There are 4 ways to turn a row about zero (a turn may also mirror it). The second row of each pair is the first, turned, with some noise. The first 36 pairs use one turn. New pairs use 2 turns, one after the other, and a turn may come again.
Known pairs, each followed by its turns in order:
[ 4.19  1.19 -1.72 -3.16 -1.24 -2.06  0.77  1.78]
[-2.75  0.87  0.48 -1.16  1.66 -3.44 -3.99  0.61]  J167

[ 0.69  3.37 -0.45  0.47  3.41 -1.72  2.54  3.16]
[ 1.43 -1.64  2.44  3.95  2.76 -2.35 -2.11  0.22]  J167

[-3.61  4.15 -2.27 -1.53  3.08  0.07  3.40 -1.82]
[ 1.81 -1.42 -2.08  5.02 -0.01 -0.10 -2.37 -4.44]  J167

[-3.03 -2.78  1.82  0.97 -2.29  3.45  3.59  1.42]
[-1.22 -3.94  3.09 -1.71  3.05 -2.92  2.58 -1.24]  J355

[ 0.93 -2.46 -1.15  1.89  1.25 -3.56 -0.51  2.45]
[-0.27  0.73 -4.02  0.06  0.64 -2.86 -2.77  1.33]  J944

[ 2.55 -2.48 -3.91 -2.01 -2.23 -3.01 -3.16  2.54]
[-6.86 -1.09  1.18 -2.85  0.39 -2.39  0.06  0.64]  J167

[ 1.69  2.51 -2.76 -0.14  0.48  0.45 -3.98 -0.27]
[-0.64  1.75 -2.79  0.10 -3.56  1.21 -1.91 -1.72]  J355

[-1.17  1.94  3.27  1.10 -0.70  3.91 -1.96 -2.05]
[ 0.31  2.01  4.78  1.07 -2.18  0.36  1.52 -0.76]  J944

[ 2.73 -0.27  2.23 -2.39 -2.82  1.98  2.41 -0.28]
[ 0.63  4.50 -1.04 -1.85 -1.07 -1.07 -2.14  1.44]  J167

[ 0.56 -3.33  0.15 -1.80 -3.38  1.12 -2.69  0.50]
[-3.33  2.68 -1.30 -2.87 -1.25  0.15  2.09  1.65]  J167

[ 1.94  0.24  2.64  4.12 -3.34 -2.09  3.64 -2.29]
[-3.71 -0.36  0.27 -1.86  3.06  2.97  2.34  4.59]  J355

[ 1.10  3.03 -1.99  2.32 -2.95  0.99 -0.62 -4.06]
[-0.68 -0.97 -4.18 -1.90 -1.87  3.66  2.83 -1.12]  J957

[-1.61  0.65 -0.99 -2.41 -3.35 -3.16  3.23  1.90]
[-1.51 -2.16  4.83  1.09 -1.39 -0.37 -1.78  3.12]  J355

[-0.59 -0.54 -4.06 -0.53  2.09  1.79  0.60 -4.09]
[-0.98 -1.29 -3.17 -0.68 -3.25 -0.24 -2.88 -3.12]  J957

[ 2.46  3.30 -1.45  2.97 -1.87  4.00  1.74 -1.88]
[-5.33 -2.10 -3.70  0.75  0.89  1.62  0.89 -0.99]  J355

[2.69 2.70 0.85 3.81 3.59 0.11 2.60 2.50]
[ 5.36  2.37 -1.23 -1.29  0.51 -2.33  2.15  2.44]  J944

[ 0.01  1.01  3.33  3.18 -0.76 -2.06 -3.87 -0.55]
[ 0.45  3.09 -0.09 -4.57 -0.05  3.83  0.26 -0.38]  J355

[ 3.96  0.70 -2.78 -0.45 -0.37 -0.40 -2.79  0.45]
[-0.70 -2.33 -1.86 -1.14 -4.08 -0.34 -0.11  2.60]  J944

[-1.23 -2.92  2.80 -3.07 -3.57 -0.11  2.86  1.84]
[ 0.84 -1.12  4.23  4.47  2.47  0.03  1.36 -2.17]  J957

[ 4.13 -1.26  1.54  4.08 -1.01  3.71  4.12 -1.51]
[ 1.71 -1.66  1.06 -6.11  2.15  1.28  2.04 -4.86]  J957

[-2.09  1.99 -2.18 -1.86 -2.46  4.10  0.04 -3.70]
[-1.48 -1.96  2.43 -1.01 -2.10  2.38  3.18 -4.38]  J944

[ 4.11 -2.64 -2.82  0.84 -2.06 -0.35  2.06  3.94]
[-2.93  1.10  0.57  1.75 -3.09 -3.46  3.73  2.57]  J355

[-2.28 -2.60  2.55 -2.77  1.90 -0.13 -0.44  3.49]
[-0.78  0.16 -1.79  2.88 -0.55 -2.28  2.88  4.23]  J167

[-3.69 -0.19  4.19 -2.31 -3.09 -2.22 -3.25  0.32]
[-2.18 -0.50  2.66  5.96  0.62  2.13 -3.02  0.03]  J944

[ 2.12  3.38 -0.39  3.43  3.65 -0.52 -3.76  2.05]
[ 4.00 -0.51 -0.47  1.12 -4.10 -4.65  0.19  2.54]  J944

[ 4.07  2.41  1.86 -0.76  0.13  0.64  3.80 -2.04]
[ 0.57 -0.02  1.08 -2.27  1.70  1.64  4.48  3.36]  J944

[-2.82  1.99  0.09  2.62  3.62 -4.08 -0.53 -2.71]
[ 4.50 -0.99 -1.20 -0.34 -0.26  5.55 -0.45  1.56]  J355

[-0.14 -1.68 -1.49  2.83 -1.71 -0.83 -1.59  3.29]
[-0.60 -2.25 -0.31 -0.48  3.71  0.91 -0.63  3.29]  J957

[-0.95  3.73  3.09 -2.72 -2.01  3.07  0.54  2.50]
[-2.58  4.38  3.01  1.46  0.87  2.37  2.31 -1.30]  J957

[-3.44 -0.61  2.10 -2.54 -2.38  2.80 -0.14 -1.56]
[-3.78 -0.16  1.40  3.22 -0.79 -0.40  2.19 -2.87]  J957

[-3.74  2.98  3.17 -3.48  3.78  2.84  0.58 -3.33]
[ 2.78 -2.98  7.48  0.15  2.37  0.12  1.43 -2.25]  J944

[ 1.53 -3.61  1.54 -2.16 -0.20  3.18 -0.50 -0.75]
[-1.44 -2.47  3.97 -0.29 -1.65 -0.52 -0.35 -2.12]  J957

[-3.73  3.41  3.65 -2.87  4.12  3.41  3.99  0.29]
[-2.16  7.14  1.74  0.59 -0.36 -3.19 -0.30 -4.62]  J957

[-2.11  3.01  0.56 -3.43 -1.73 -1.01 -3.33  1.90]
[-3.38  0.29 -3.66  1.17  3.91  1.44  0.05  0.91]  J167

[ 0.39 -3.96 -3.54  1.85  0.32  2.64 -1.34 -0.98]
[ 0.95 -1.62 -4.12 -1.98 -1.61 -3.83  1.98 -0.09]  J355

[ 2.40 -1.10  0.31  0.96 -1.90  0.63 -1.99 -3.20]
[ 0.25  0.36 -0.39 -4.73 -0.60  0.65  0.54 -0.84]  J167

New pairs. What belongs after each?
[-3.73 -2.61  0.57 -2.21 -3.82 -3.95 -2.54  4.10]
[ 0.40 -0.12 -0.26 -4.43  6.54 -3.85 -1.24  2.51]  J957 J957

[-1.95  0.98 -3.98  4.10  3.52 -1.65 -1.56  4.12]
[-0.17  5.46  2.90 -1.11  4.90 -2.93 -0.99 -0.55]  J167 J944

[-3.67  3.88 -2.34  2.97  1.17 -0.07  3.30 -0.11]
[-2.53  4.35  1.19 -4.23  0.08  0.63 -1.79 -1.99]  J355 J944

[-0.55 -4.11  0.67  2.40 -3.35 -1.43 -0.03  3.51]
[-0.48 -1.32 -2.09 -0.81 -3.99  3.32 -1.36 -3.45]  J944 J355

[ 2.71  0.74 -1.92 -2.72  2.71  2.18 -1.46  3.90]
[ 3.72  3.24 -2.46  0.37  0.19 -3.89  0.29  1.58]  J167 J957

[-3.05  1.33  0.85 -1.66  1.74 -2.99  2.10  1.27]
[-0.81  1.25 -1.32  0.62 -2.21  4.76  1.30  0.69]  J957 J355

[ 0.40 -3.46  1.50  0.27 -3.63  1.02  2.21  2.30]
[ 2.58  0.75  0.33  3.55 -1.74  3.82  0.27  0.48]  J167 J944

[-0.46  0.65  0.67 -4.17  2.55 -2.58  3.16  0.67]
[ 1.57  0.38 -1.24 -3.23 -1.04  1.77  3.77  3.05]  J957 J957

[ 2.99  2.28  3.55 -2.02 -1.85  3.97 -3.07  0.68]
[ 1.52  5.66 -0.72 -0.69 -2.82  0.99 -3.83  0.57]  J167 J957

[ 1.37 -2.82 -0.23  2.49 -3.86 -1.99  0.24  1.25]
[-0.39 -1.11  5.91  1.48 -0.32 -0.67 -0.61  0.24]  J355 J355

[-1.23 -2.99  3.68  2.49 -4.09  3.38  2.64  0.76]
[-1.82 -1.56 -0.98  2.10  1.66  4.68 -2.25 -5.03]  J944 J355

[ 1.10  3.47  2.53 -1.15  1.66  3.21  0.94  0.50]
[ 2.26 -2.37 -3.58 -0.82  2.03  2.73  0.21 -1.09]  J355 J355

[ 1.22  4.06  0.40 -2.55  1.78 -1.66 -0.37  0.70]
[-0.27  3.10 -2.12 -2.83  0.68 -0.16 -2.06  2.10]  J944 J944

[ 3.65  3.05 -3.93 -3.05  3.04 -2.06 -3.92  2.33]
[-1.38 -0.93 -4.19 -1.67  1.50  5.70  4.52  2.22]  J355 J957

[-1.41 -3.01 -2.75 -4.11  0.77  1.64 -0.61  3.44]
[-0.49 -3.06 -0.06 -4.13 -0.88  1.78 -3.37  3.23]  J355 J167

[-0.72  2.80  2.10 -1.50  3.75 -2.25 -1.44  3.05]
[ 0.03 -1.41  4.02 -3.50  1.36 -1.94  1.05  3.03]  J944 J167

[ 1.68 -2.36  1.44 -4.11 -0.30 -2.74 -4.07 -3.55]
[-2.86 -1.27  1.25  2.98  3.64 -5.03  0.02  2.05]  J944 J957

[-1.88  2.58  2.02  2.92  3.84  1.15 -2.66 -1.86]
[-0.05  0.90 -0.38 -6.62  1.73 -1.25  1.21  1.78]  J167 J944

[-2.25  2.82 -0.13  0.51 -0.51  1.16 -3.20 -2.32]
[-1.19 -0.63  0.86 -3.20  3.00  0.63  0.90  2.46]  J944 J355

[-0.50 -0.72  2.42  3.38  3.27  0.99  2.46 -2.12]
[ 2.09 -2.39  0.28  1.39  3.29 -0.93  2.04  3.16]  J944 J944

[3.50 1.04 0.69 0.60 1.61 1.38 1.93 1.44]
[ 0.65 -0.60  0.76  1.59  0.46 -1.43  0.33  4.21]  J167 J944

[ 0.82 -3.65 -0.18 -1.64 -1.69 -0.41  0.98  0.51]
[-1.30 -2.29  0.56  1.33  0.99 -0.19 -1.75  2.93]  J355 J167

[-1.19 -0.34 -3.27 -1.72  2.23 -0.42 -1.18 -2.26]
[-2.93 -0.52 -2.08 -0.99 -3.15 -0.72 -0.88  1.32]  J355 J944

[ 0.34 -3.73  1.96  2.89  2.16  3.48 -0.68  3.21]
[ 0.19 -2.00 -1.37 -1.54  4.89  0.17  4.34  0.79]  J355 J944

[-1.89  2.27  0.26  0.42  1.09 -0.23 -1.17  1.50]
[-2.02  0.92  2.54 -1.10 -0.78  1.01  1.87  0.08]  J355 J944

[ 1.36  3.07  0.16 -2.35  0.70 -1.47 -3.73  0.80]
[-1.53  1.94  1.20  0.56  3.33  3.71  1.40  1.16]  J957 J957

[ 2.59  1.97 -3.20  2.79  0.71  1.14 -3.80  1.38]
[ 0.85  2.19  1.31  0.21 -2.40 -4.69  0.22 -2.70]  J167 J957

[ 1.83  3.36 -1.40  1.52 -0.35  2.93 -3.44 -3.06]
[ 2.94 -0.54 -3.41 -0.59 -1.28 -3.73 -0.81 -3.48]  J167 J167

[-1.83  1.78  0.76  3.51 -1.82 -3.51  1.92  2.86]
[-1.83  0.44  4.24  0.77  2.71 -0.44  1.84 -3.61]  J355 J957

[-1.42  2.69 -0.91  0.57 -0.92  3.35 -3.78 -0.18]
[-1.92 -2.48 -2.13  2.08 -3.86  0.76  0.85 -1.41]  J355 J957

[ 3.94 -1.22  0.18 -3.14 -1.92  0.18  1.25  1.97]
[-2.49 -2.19 -2.17  1.77  3.57  1.07 -1.46  1.18]  J167 J167

[ 2.37  1.77 -0.60  3.18  2.29  1.24  0.84  1.18]
[ 0.27  0.43  2.42 -0.17  1.57 -1.77  0.25  3.62]  J167 J944

[-1.88 -2.11 -4.08 -0.65 -0.88 -3.81  1.27 -1.13]
[ 0.67 -2.62  3.37  1.02  2.84  1.80 -0.41  2.79]  J355 J957

[ 0.24  0.28 -0.94  1.33  0.51 -1.10  1.55 -1.82]
[ 0.74 -1.23 -1.14 -0.62  2.25 -0.47  0.55 -0.62]  J944 J944

[ 3.55 -1.43 -2.80 -2.71 -2.28 -3.73  1.94  2.00]
[-1.22 -2.48  3.54 -5.68  0.32  1.24  0.34  1.23]  J957 J957

[ 1.33  2.78 -2.20 -3.85 -0.64 -0.92  4.09  3.43]
[-2.83  2.83 -4.46 -0.39  0.99  2.77  0.59 -4.09]  J957 J355

[ 1.54 -4.20  0.14  2.05  0.43  2.99 -1.75 -2.36]
[ 0.56 -4.96 -3.45 -1.52  1.76 -0.38  0.64 -0.26]  J355 J944

[-1.23 -1.37  1.57  3.27 -1.86  2.93  3.49  0.93]
[ 4.20 -1.15 -1.61  2.17  3.30  0.50 -1.53  0.48]  J957 J355

[-1.22  0.75 -4.09  2.67 -1.04 -2.28 -4.00 -3.30]
[-6.03  1.07  3.10  1.67 -2.24 -0.27  1.14 -1.85]  J957 J167

[-4.12 -2.71 -2.61  0.03  2.69 -2.63 -3.49 -0.61]
[-0.49 -0.22  1.77  1.61 -7.11  1.33  0.60  0.44]  J167 J167

[-1.52  2.49  2.18 -3.75  2.47  2.01  1.61 -2.04]
[-1.37 -2.25  3.39 -2.61  1.02 -0.83 -1.45 -3.89]  J167 J167

[-2.15  3.75 -1.15 -0.19 -3.00 -2.53  3.50  0.02]
[ 2.87  0.00  4.02  0.64 -3.09 -0.58  0.00 -3.78]  J944 J167

